The rows are grouped in 4 different ways at once. Each group adds its own fixed numbers to the row, and there is some noise. The rows also spread widely along 13 directions, which tell nothing about the answers.
(in the rows, 128 means zero)
Known rows, each followed by its group in each grouping:
[105 157  93 107  87 158  84 145  79 116 105 192 135 124 121 129 148  88
 163 100  87  93  79 111 141 129 172 170  95 122 124] -> K z_874 z_915 z_315
[112 136 101 128 141 104 145 147 135 150 131 159 138 162 162 120 102 164
  82 116 112 132 105 105  69 134  73 143 100  54 187] -> K z_366 z_826 z_159
[ 98 111 230 139 167 124 154  77 160  98 122 103  83 141 102 106 174 180
  81 120 139 150 104 144 110  86  79 128 136 105 143] -> F z_726 z_826 z_603
[131  99 181 143 138  81 161 140 187 143 133 110 129 115 120 137 130 153
 115 128 161 135 106 119 136 115 113  96 133 129 134] -> J z_726 z_915 z_914
[113 145 183  92 106 208 109 117 100 102 105 164 167 138  61  99 157 134
 216 189  91  91 147 151 149  81 176 166  84 212  40] -> G z_874 z_971 z_159
[ 51 161 166 164 116 117 105  57 113 155  68 118 140 170 163 105 180 100
  42 105  77 160  88 124 118 152  80 168  89  49 209] -> F z_366 z_971 z_603
[129 139 138 170 139  91 174 133 131 124 136  99  69 152 198 124 141 105
 100 110 135 172 129 144 106 128 103 153 182 109 120] -> V z_726 z_915 z_839
[114 130  99 188 159 131 147 131 132 112 114  99 127 131 109 124 169 148
 103 144 167 118 152 128 183 120 170 146 177 127  69] -> V z_366 z_971 z_315
[ 90 144 108 164 124  57 166 136  72 168 147 200 220 110  98 148  37 146
 159 134 141  96 115 128 185 186 141 165 140 235  62] -> G z_366 z_971 z_839
[133 162 107 124 124 118 131 109 114 149 123 111 114 132 166 117 134 100
  86 134 111 133 152 146  86 118 103 130 163  88 170] -> J z_874 z_915 z_914
[146 135  94 139 109  60 157 125 160 167 131 104 133  93 135 145  82  92
 163 127 117 134 140  96 110 132 113  75 135 161 168] -> F z_726 z_826 z_914
[101 144 131 169 150  96 132  71 124 136 125 105 144  97  99 139 124 138
 171 124 159 131 140 117 146 153 108 144 151 140 138] -> K z_726 z_826 z_603
[103 131 154 157 125  80 145 110 149 113 106 121  98 107 120 122 139 117
 130 115  86 143 102 115 134 114 130 127 141 145 115] -> J z_874 z_826 z_159
[145 142 146 150 128  99 130 121 102 125 119 111  93 112 176 153 135 109
 129 108 130 141 136 144 145 141 144 180 175 134 102] -> G z_874 z_826 z_839
[108 106  88 118  85  88 103 112  82 144 110 125 136 100 125 135  73  95
 107  96  62 109  95 117 147 155 119 132 127 167 138] -> F z_726 z_826 z_603
[141 150 126 116  67  84 149 140 101 171 106 111 120 109 194 158  87  18
 156 145  65 142 158 157 135 132 145 146 150 221  97] -> K z_726 z_826 z_914
[143 123 130 127 111 114  96 112 123 140 101 107 131 130 169 145 130 127
 113 120 110 134 125 114 114 150 115 152 111  84 163] -> V z_874 z_826 z_914
[161 190 103 142 186 125 127 114 126 112 140 139 114  96 105 126 143 158
 161 139 157 106 183 106  78  91 135 152 182 106 138] -> F z_726 z_971 z_159
[121  68 108 156 128 115 158 174 163 146 106 105 173 174 127 118 103 211
  32 156 138 100 101 109 165 132 112 111 109  84 107] -> F z_366 z_915 z_839
[106 155 199 144 115 135  89  78  99 111  79 129 127 110 119 142 149  99
 166 134  77 134 127 122 146 124 141 195 107 169  99] -> F z_726 z_826 z_315
[107 135 116 108 101 109  81 125  66 143 117 203 190  82  91 172  68 134
 179  97 132  73  96 110 177 174 154 180 103 186 119] -> F z_726 z_826 z_315
[105 137  98 102  96 158 163 169 110 115 129 151  82 171 160 109 159  96
 126 112 116 116 102 162 132 100 149 141 140 121 124] -> K z_874 z_826 z_159
[ 73 220 190 151 128 131 159  77 149 128 106 156 106 119 110 104 224  55
 178 111 125 144 102 128 112  77 151 119 125 120 168] -> G z_874 z_971 z_603
[131 128 119 114 121 143 132 148 132 134 132 140 125 151 147 132 134 141
 124 127 143 133 128 122 112 123 122 132 114 106 136] -> V z_366 z_826 z_315
[134 177 103 177 116  92  99  87  90 150  74  86 133 109 194 159 134  75
 116 134  99 136 172 123 144 169 145 199 169 103 134] -> V z_874 z_826 z_914
[110 195 146 148 129  86 174 139  92 123 137 195 100 130 165 134 139  80
 133 104 110 134 118 150 114 112 158 181 169 157 101] -> G z_874 z_971 z_315
[110 125 149 140 126 134 141 114 138 126 133 116 125 141 119 112 136 139
 157 131 144 132 121 126 133 124 115 121 130 134 135] -> F z_726 z_915 z_159
[117 163 109 144 139 145 144 105 103 103 152 118  52 120 147 118 177  87
 188  84 172 155 129 146 116 125 127 141 178 137 145] -> V z_726 z_826 z_839
[ 91 143 219 147 116 154  85  43 127  75  70  90  63 129 118 100 214  83
 139 122  34 175 106 129 114  95 116 160  98 124 119] -> J z_874 z_826 z_315
[109 169  44  85  84 159 155 148  99 139 133 170 139 135  97 101 111  74
 147 147  91  83 137 142 111  82 148  87 139 166 128] -> V z_874 z_826 z_315
[106 129 174 136 104  96 164 133 111 142 120 148 139 106 107 139 116  93
 158 129 124 111 117 157 187 121 167 137 145 241  67] -> F z_726 z_971 z_914
[118 139 145 135 131 107 144 120 122 119 108 144 121 120 116 122 125 132
 106 136  87 109 117 134 126 101 131 149 135 144 106] -> K z_874 z_826 z_914

New rows. What belongs after each?
[168 166  87 161 138  56 138 162 143 131 111 128 105  76 154 149 105 115
 103 118 101 105 140  88 119 102 170 129 189 108 116] -> F z_874 z_915 z_159
[128 107 165 123  92  88 107  92 108 138  89 107 138 129 143 137  86 120
  77 145  38 138 130 135 126 133 101 147 115 159 108] -> F z_874 z_826 z_315
[153 111 155 125 125 131  83  98 104 143 106  80 157 138 166 158 106 157
 105 172 112 152 195 138 117 160  96 188 127 126 101] -> J z_366 z_826 z_315
[137  90 106 153 130 124 155 114 119 142 154  62 131 150 133 128 127 166
 135 154 206 136 184 170 186 158 129 123 194 153  96] -> F z_874 z_971 z_159
[142 183 144 149 136  85 135 118 135 155  96 142 142 106 140 153 138 120
  88 142 114 111 154 122 113  96 151 147 159 107 133] -> F z_874 z_971 z_315
[117 109 111 143  92 143 110 114 130 122  99 101 143 143 114 124 135 130
 145 141 103 119 118 107 158 136 136 123  99 121 123] -> F z_874 z_826 z_315
[120 119 161 140 116 123 139 115 161 138  94  93 143 119  94 120 160 134
 120 162 120 114 141 134 176  91 161 105 139 156  96] -> F z_874 z_971 z_159
[122  52 152  50 110 168 142 151 129 132 175 134 114 160 106 119 129 184
 100 101 194 119  93 170 145 121  98  81 110 134 150] -> F z_366 z_826 z_603
[131 195 118 111 145 110 143 191 159 149 114 222 141 102 135 153 138 142
 127 107 136  82  96  82  89  83 158 144 104  75 168] -> K z_366 z_826 z_159
[110  81 118 105 103 129 156 132  95 126 172 141 123 157 116 108 112 135
 147 102 157 129  98 168 158 153 119 112 132 176 121] -> G z_874 z_971 z_914
[134 132 104 168 142  70 147 135 124 146 148 158 185 126 123 142  58 188
 136 140 145 111 126  92 123 161 112 144 134 115 119] -> G z_874 z_915 z_315
[160  81 140 135 133 108 103 121 113 147 128  94 169 132 138 156  91 178
 107 165 134 134 170 135 148 160 116 165 132 150  72] -> K z_366 z_971 z_315
[135 100 144 135 106  97 108 157 143 125  80 123  99 141 186 153 143 142
  37  88  92 128  76 103 140 133 133 160 112  49 155] -> F z_874 z_826 z_315
[147 148 128 114 160 132  80 126 128 142 117 140 124 121 160 149 162 163
  97  94 163 116 122 111  89 131 105 177 130  23 208] -> K z_726 z_971 z_159
[206  82 128 134 105 102 133 160 168 125 121  47 111 127 169 142  96 125
 150 178  96 144 180 107 117 110 136 114 132 159  71] -> F z_726 z_915 z_914
[157  83 133 128 108 108 127 142 148 111 123 112 130 142 137 121  93 158
 148 139  76 136 113  92 102 132 109 126  78 123 113] -> G z_874 z_826 z_914
[160 112  55 198 150  34 151 181 153 104 107 128 109 100 138 138  95 164
  80 111  90  99 110  63 145 120 174 143 170 105  78] -> F z_874 z_971 z_159
[150 131 116 101  91 115 134 145 156 176 126 122 158 165 176 123  90 140
 108 154 100 135 140 106  64 121  81 103  94  72 192] -> F z_874 z_915 z_159
[145 131 195  88 129 133 151 125 150 167 166 148 149 160 149 146 129 163
 158 133 200 150 147 146  80 126  80 121 105 110 185] -> F z_726 z_971 z_315
[ 94 141 176 137 116 148 116  66 111 127 110 113 120 183 164 105 182 125
 120 128 111 172 125 143  95 141  82 168  97  75 163] -> V z_874 z_971 z_603
[183 119  68 138 114  99 186 201 184 149 154  94 109 158 186 147 107 131
 152 156 158 151 172  97  98 111 128  84 137 108 126] -> F z_366 z_826 z_315
[161 116 127 122 141  85 127 158 108 176 140 122 142 140 218 184  88 179
  65 111 198 132 158 148 134 184 105 188 169  80 158] -> F z_366 z_826 z_159
[122 169 108 127 137 102 132  84  89 151 137 129 137 120 137 125  90 108
 109 142 100 146 175 141  78 131  83 132 161 143 146] -> V z_366 z_826 z_315
[115 153  98 106 120 125 118 131 108 131 121 179 138 101  98 136 127 129
 143 108 122  82 100 112 131 112 149 135 125 117 143] -> K z_874 z_826 z_603
[150 151 143 125 133 138 132 117 159 119 140 106  90 119 143 139 185 122
 196 127 172 151 149 116 102 106 137 122 137  95 148] -> J z_874 z_826 z_603
[102 117 143 105 132 167  87  75 104 137 107 132 198 127  52 104 120 165
 124 164 118  86 137 133 130 123 104 132  90 146 134] -> V z_726 z_971 z_914
[128  92 128 123 112 147  67 101  98 115 115 101 139 118 115 136 122 141
 143 116 111 137 117 116 156 164 121 146  95 137 123] -> G z_366 z_826 z_315
[135 137 111 151 129 123 128 130 119 158 108 109 172 119 128 158 141 143
 114 158 178  96 170 148 193 136 169 157 170 127  90] -> K z_874 z_971 z_315
[144 155 129 111 123 116 139 120 138 165 122 120 141 114 142 141 114 109
 148 141 129 120 154 128  93 114 104 122 128 122 170] -> K z_726 z_826 z_914
[148 140 181  86 125 129  97 164  87 139 149 200 145 129 186 177 118 158
 146 106 171 122 124 138 112 158 139 218 115 116 112] -> J z_366 z_915 z_603
[127 109 186 104 107 112 114 117 170 169 101 132 174 112 104 140 145 145
 107 127 133 110  96 116 144 111 129  89  84 115 168] -> V z_874 z_971 z_914
[129 181 107 102 112 117 148 153  72 168 130 198 173 141 168 155  84 120
 123 140 141  85 154 157 116 142 137 191 147 139 131] -> V z_874 z_826 z_914
[164 101 166 115 131 105  97  85 155 163 136  89 162  97 106 151 130 170
 158 137 183 131 154 116 135 145 110  91 117 123 175] -> F z_874 z_971 z_914
[163 209 101 172 154 105 126 124 102 128 107 127 147 106 145 135 104 106
 158 190  78 129 207  99  87 110 152 185 164 146  65] -> G z_366 z_915 z_315
[162 124 119 140 118 101  73  95  96 136  93  88 144  94 139 151 118 122
 118 139 100 114 165 121 156 151 151 167 149 139 109] -> F z_874 z_971 z_914
[108 144 142 119 107 101 189 198 140 143 120 207 138 159 159 142 101 125
  98 119 110 105  82 123 113 102 134 155 104 131 115] -> V z_726 z_826 z_315
[163 140 142 146 144  79 171 184 166 140 151 154 102 126 173 167 142 151
 156  94 202 136 111 104 119 128 144 140 141 102 141] -> F z_726 z_971 z_839
[187 126 151  67 127 153  86 136 108  98 126 142  86 109 145 139 140 149
 126 117 107 109 144 133  81  93 136 159 132 108 134] -> F z_874 z_826 z_914
[118 135 125 142 143 141 117  98 107 117 134 131 125 145 117 109 144 173
 115 118 151 117 120 128 117 133 105 144 143  82 153] -> F z_874 z_915 z_839
[142 119 151  95  99 129  83 107 102 150 105 120 145 120 138 143 136 128
 111 120 117 116 128 141 139 135 125 143 120 128 146] -> F z_874 z_971 z_839
[119 147  88 186 133 147 164 132 155 125 131  96 134 182 147 108 170 144
 192 168 166 146 161 111 130 130 135 144 129  87 119] -> K z_874 z_971 z_159
[140  78 173 153  86  49 157 108 178 133 108  53  91 106 138 130 130  82
 118 130  64 175 114 119 156 102 137  63 137 191  88] -> F z_874 z_971 z_603
[115 140 145 155 130 120 149 147 146 135  78 131 147 164 158 129 130 142
  83 157  81 113 117 111 110 113 110 183  97  86 124] -> K z_726 z_826 z_914
[170 139  89 144 147  99 118 158 148 148 115 115 143 107 151 157 120 153
 128 138 144 108 158  94 113 122 140 153 148  88 136] -> K z_726 z_971 z_159
[139 100 114 132 106 136  78 112 102 116 122 100 130 105 112 133 127 138
 168 117 138 115 128 119 180 156 155 141 140 147 104] -> F z_874 z_915 z_159
[146 161 122 143 158 113 135 122 112 118 111 129 153  75  61 122  96 135
 101 188  81  85 183 128 139  67 167 128 187 201  32] -> G z_366 z_915 z_315
[141 170 135 125 156 121 134 128 102 107 119 147  98  74 105 137 137 110
 133 125 130  88 153 148 135  86 171 162 198 180  81] -> V z_726 z_826 z_914
[126  94 112 154 155 100 116 110 148 127 134 128 166 142 100 114  99 207
  89 136 118 133 119  85  98 142  79 116  98  88 140] -> V z_366 z_971 z_315
[134 156 128 107 111 126 150 137 146 141 142 134 100 137 152 119 149  94
 130 128 127 143 131 135  86  92 117  97 145 105 160] -> J z_874 z_915 z_315
[123 104 139 127 140 132 125  98 145  91 141  98  70 111 102 106 155 126
 170  99 123 150 110 118 106 115 103 101 128 136 151] -> J z_726 z_826 z_914
[115 142 147  86 129 182  99 118 120 112 134 164 133 112  77 116 164 138
 203 125 144 109 117 121 121 109 139 127  83 149 136] -> J z_366 z_826 z_914
[137 130 135 139 158 108 121 114 131 129 133 141 136 128 122 137 127 170
 124 124 142 129 130 110  96 128  99 156 126  94 145] -> K z_726 z_971 z_315
[ 92 160 159 155 139 115 151  95 131 127  93 115 126  96  69 100 151 100
  80 152  89 102 129 141 164  70 161  99 165 181  89] -> F z_366 z_915 z_914
[ 65 109 199 109  74 186 117 109  94 107 112 155 122 215 158  89 160 114
 137 126  71 164  72 146 118 140  96 181  36 131 116] -> F z_366 z_915 z_603
[115 179 156  87 126 150 128 142  91 125 103 209 139 122 110 126 155 124
  97 132 102  74 120 151 118  71 170 175 138 136  96] -> V z_874 z_971 z_603
[ 82  91 148 136  96  88 172 163 118 124 155 198 148 154 121 134 108 147
 164  98 142 123  55 128 177 164 145 148  96 182  79] -> J z_874 z_971 z_603
[122 112 143  91 100 162  99 125  93 144 109 118 147 113 118 146 127 117
 146 134 149 100 141 164 184 133 154 152 139 187  95] -> V z_726 z_826 z_159
[113 136 173 131 130 148 144 118 143 121 138 109  84 134 129 106 186 110
 137 104 157 157 100 144 133 103 124 102 134 122 143] -> G z_366 z_915 z_839
[ 86 144 131 185 116 132 123  44 163 139  85  38 148 125  89  94 178  98
 144 172 107 148 148 111 151 118 114  82 131 113 140] -> J z_874 z_915 z_603
[172 129  80 105 138 161 110 165 126 115 151 133 111 148 156 123 147 153
 161 131 150 134 157 108  78 118 135 144 124  87 129] -> V z_366 z_971 z_159
